The same things were measured in two ways. Each way mixes the same 6 hidden numbers, adds some noise and spreads widely along 4 directions of its own, which tell nothing about the thing.
Some things both ways: the first way, then the second way.
-7 11 2 12 7 -15 -12 -1 3 -7
-2 -9 10 1 -7 -1 -3 -1 2 -1 -2 18 4 -1 4

20 1 5 -6 8 -21 -2 -16 -10 5
-4 10 4 10 -10 -2 10 11 7 -6 -4 24 -6 9 4

-9 5 -5 8 -7 -5 -1 14 -3 -8
-5 1 13 -4 -8 -10 5 -10 -2 -3 13 1 -5 -3 0

8 -1 -9 6 19 -16 -7 8 -5 1
-4 2 12 5 -15 -4 13 3 9 3 -6 -6 -2 -7 -15

0 12 3 0 12 -4 -11 4 -4 3
-7 5 6 6 -5 11 10 4 8 -2 -8 2 -8 -4 6

-10 17 7 -11 17 -7 0 -10 2 -5
-7 4 3 2 2 14 15 4 9 -6 -14 1 -3 1 -2

3 -1 0 -2 -10 -19 8 5 -10 -3
-8 -1 3 3 -16 0 11 -11 10 11 11 0 -12 10 -2

2 19 -17 4 -7 -33 -15 -2 -3 -7
-1 -7 21 1 -13 0 1 3 12 -4 4 4 -2 -13 1

5 27 -3 -8 10 -13 0 -5 3 -7
-10 9 -2 8 -2 1 14 6 12 1 -11 17 0 8 -6

1 -6 4 2 17 -2 -5 16 -2 7
2 6 0 4 3 5 12 2 -3 -2 -16 -1 -1 -1 -6

-11 -8 1 8 -4 -9 -7 -3 -17 -2
-12 -18 26 -22 -2 6 13 -12 9 -15 10 -20 -3 -5 -3

-19 28 4 11 10 0 -8 5 13 -6
-9 -19 16 -7 -10 4 0 -3 11 -2 5 12 -5 -3 9

6 15 -15 -7 7 -36 -19 -12 -5 -4
4 -10 19 1 -11 7 4 12 12 -10 -6 4 -1 -13 0

19 -19 -5 9 -2 -8 -15 -1 -9 -2
8 -14 -12 9 -5 16 -13 -10 15 18 2 22 0 14 6

-10 6 -6 7 33 7 -20 0 -5 -4
-1 -15 30 1 -18 14 -2 10 11 -17 3 10 -5 -11 17

-12 -5 2 1 5 -5 9 -10 -7 -11
-7 6 14 -8 -1 -10 12 -8 3 -14 10 -2 4 3 -11

-3 18 -15 -1 6 16 -8 22 -7 -4
-12 12 3 -7 15 1 15 -2 3 -16 -8 3 3 1 -6

-10 15 13 3 10 1 -10 4 -8 -1
-16 -1 6 2 2 12 11 -3 -2 -6 -13 14 -1 9 8

21 31 -16 -1 -2 -20 -20 15 3 0
-5 -2 2 -1 -1 -6 10 10 10 3 -16 9 -2 -8 -9

Other things, the second way, with their names:
q_114: -12 9 13 -2 -5 -19 1 -3 6 -6 15 18 -1 -8 3
q_872: -3 -2 0 3 5 15 1 -12 8 4 -5 -2 7 3 -4
q_991: 0 -6 0 20 -21 16 5 7 21 18 -9 12 -10 3 2
q_900: -3 0 1 5 -2 3 6 3 13 3 -9 8 1 -2 -8
q_86: -11 12 -6 8 -2 -3 10 -8 10 11 -1 8 -3 4 -6
q_223: -11 -2 0 -18 11 -14 11 -15 6 -4 8 2 3 10 -15
q_254: -4 2 8 0 6 0 -8 -2 -1 -10 3 23 2 -8 17
q_317: -3 -13 8 2 -11 17 10 6 9 -1 -9 8 -9 7 5
q_351: 10 -11 12 -6 -5 -9 -9 -5 -13 -9 7 20 1 2 10
q_363: 7 -15 20 -11 0 5 -12 -2 5 -23 11 18 9 2 10
q_645: -9 -4 -6 -1 4 4 0 -10 8 11 0 12 -5 0 5
q_985: -5 4 -7 0 3 1 3 -11 12 6 8 8 -4 8 -2
q_628: -12 -20 15 -13 -8 6 19 2 10 -8 -8 1 -4 10 -6
q_27: -15 -2 0 4 -4 8 5 -6 21 6 6 17 -4 11 4
q_93: -1 -10 11 4 -18 14 6 11 17 7 -2 -3 -25 -19 17
q_113: -15 -8 24 -8 -9 13 19 5 -2 -20 -3 1 -14 1 17
q_367: 2 -13 9 -7 -2 26 10 3 14 -8 -6 -15 -10 -2 4
q_504: -2 -20 15 2 -20 -3 -5 2 9 9 4 15 -9 -11 12
q_574: -4 1 6 4 5 16 -5 -8 13 -4 2 3 5 -7 7
q_924: -9 -28 16 -24 -3 2 6 0 17 -9 8 9 -9 3 5
q_415: 8 -12 18 1 -15 3 -9 -5 -4 -1 9 5 -5 -13 16
q_320: -2 3 9 -9 8 -3 2 -15 1 -9 9 -6 6 -3 -7
q_605: 5 -1 -3 -3 7 -8 -9 -8 -2 -4 5 28 9 10 1
q_447: 0 -1 4 -3 -3 3 9 -3 5 5 -4 -14 -11 -13 -4
q_381: -19 6 3 -3 -6 -4 27 -4 7 5 -5 -10 -14 0 -9
q_81: -17 -8 9 -3 -2 12 10 -3 23 -2 -1 6 1 6 -3
q_570: -7 20 3 -1 8 3 18 -7 -5 -12 -3 -7 -1 6 -5
q_365: 4 6 7 6 -16 -5 13 8 -3 4 -6 -4 -20 -13 2
q_740: 12 5 7 6 1 -6 -12 -1 -9 -10 0 22 15 -2 1
q_485: 1 10 8 7 -4 -5 -3 -8 2 -6 11 10 8 0 -2
q_532: -6 12 10 -1 -6 -1 16 -4 -1 -12 9 -3 -9 7 1
q_484: -1 -12 11 -1 -2 -3 -5 0 11 -4 -5 18 13 -4 -7
q_742: 0 17 -3 7 4 -6 7 -7 1 -3 -2 9 12 10 -17
q_889: 6 4 1 4 -8 -12 7 0 -9 5 -7 5 -5 -3 -8
q_517: -7 -1 19 5 -19 2 14 7 13 -1 -5 -6 -5 -9 -10
q_679: -6 -6 12 6 -9 15 3 3 5 -6 -7 17 -1 2 12
q_238: -1 -9 -12 -1 6 11 6 -10 12 18 -14 -5 -1 2 -13
q_865: 0 2 -1 2 5 -10 -4 2 2 2 -10 22 7 -7 -4
q_898: -1 -5 14 5 -17 6 13 7 13 -1 -8 -3 -4 -1 -10
q_407: -11 5 13 -12 7 11 18 -1 5 -17 0 -17 -10 -7 3
q_439: -6 -3 3 6 5 11 -5 -8 8 -6 -5 24 19 14 -2
q_637: 5 -12 0 3 -3 13 2 4 0 0 -12 16 -5 8 9
q_945: -11 -14 2 -10 -4 1 3 -18 15 8 16 2 -4 11 -3
q_527: -17 -3 -16 0 13 1 1 -16 11 17 -10 18 8 9 -8
q_641: -10 -11 19 -15 -1 3 8 -6 8 -18 10 2 2 7 2
q_468: 8 13 10 -1 2 -19 6 3 -20 -14 -8 6 5 -11 -7

Some of these things the first way, each followed by its name:
-2 -13 -2 22 6 -3 -23 18 -9 2
q_415
1 32 -17 -10 0 -14 -8 -10 -7 -19
q_81
2 -12 -7 16 14 5 -12 33 -1 4
q_468
-6 3 7 -16 -15 -26 20 -17 -10 -9
q_532
-10 -9 -7 5 -2 4 0 6 -6 -13
q_320
7 -6 1 8 7 -7 -1 26 3 4
q_889
7 16 1 -6 21 -19 -6 -2 3 -2
q_991
8 1 -16 1 -13 -7 -7 9 -4 -18
q_605
-4 -20 7 16 5 0 -9 13 0 4
q_351
3 31 -6 -7 -21 -28 -4 -15 -6 -10
q_27
-3 4 6 -9 -5 -6 10 -14 6 -18
q_985
-2 -14 -2 4 11 5 -12 2 -9 -9
q_872
-9 23 4 -9 3 -5 4 -12 7 -14
q_924
6 3 -9 -5 12 -27 -14 -26 4 -26
q_484
20 16 -18 6 -4 -16 -28 11 2 -10
q_865
-10 0 -1 11 0 -5 -21 -10 -7 1
q_574
2 3 13 27 0 -1 -27 -5 3 15
q_254
5 14 5 0 -1 -9 1 13 -8 3
q_381
6 10 -3 -6 -26 -20 10 -5 -3 -16
q_223
-3 14 1 1 10 -11 -7 11 -4 11
q_317
25 -17 11 0 17 -15 -5 7 -9 4
q_365
4 8 2 2 7 -19 -18 -8 -16 -4
q_679
1 24 2 6 -16 -14 -12 1 5 -4
q_645
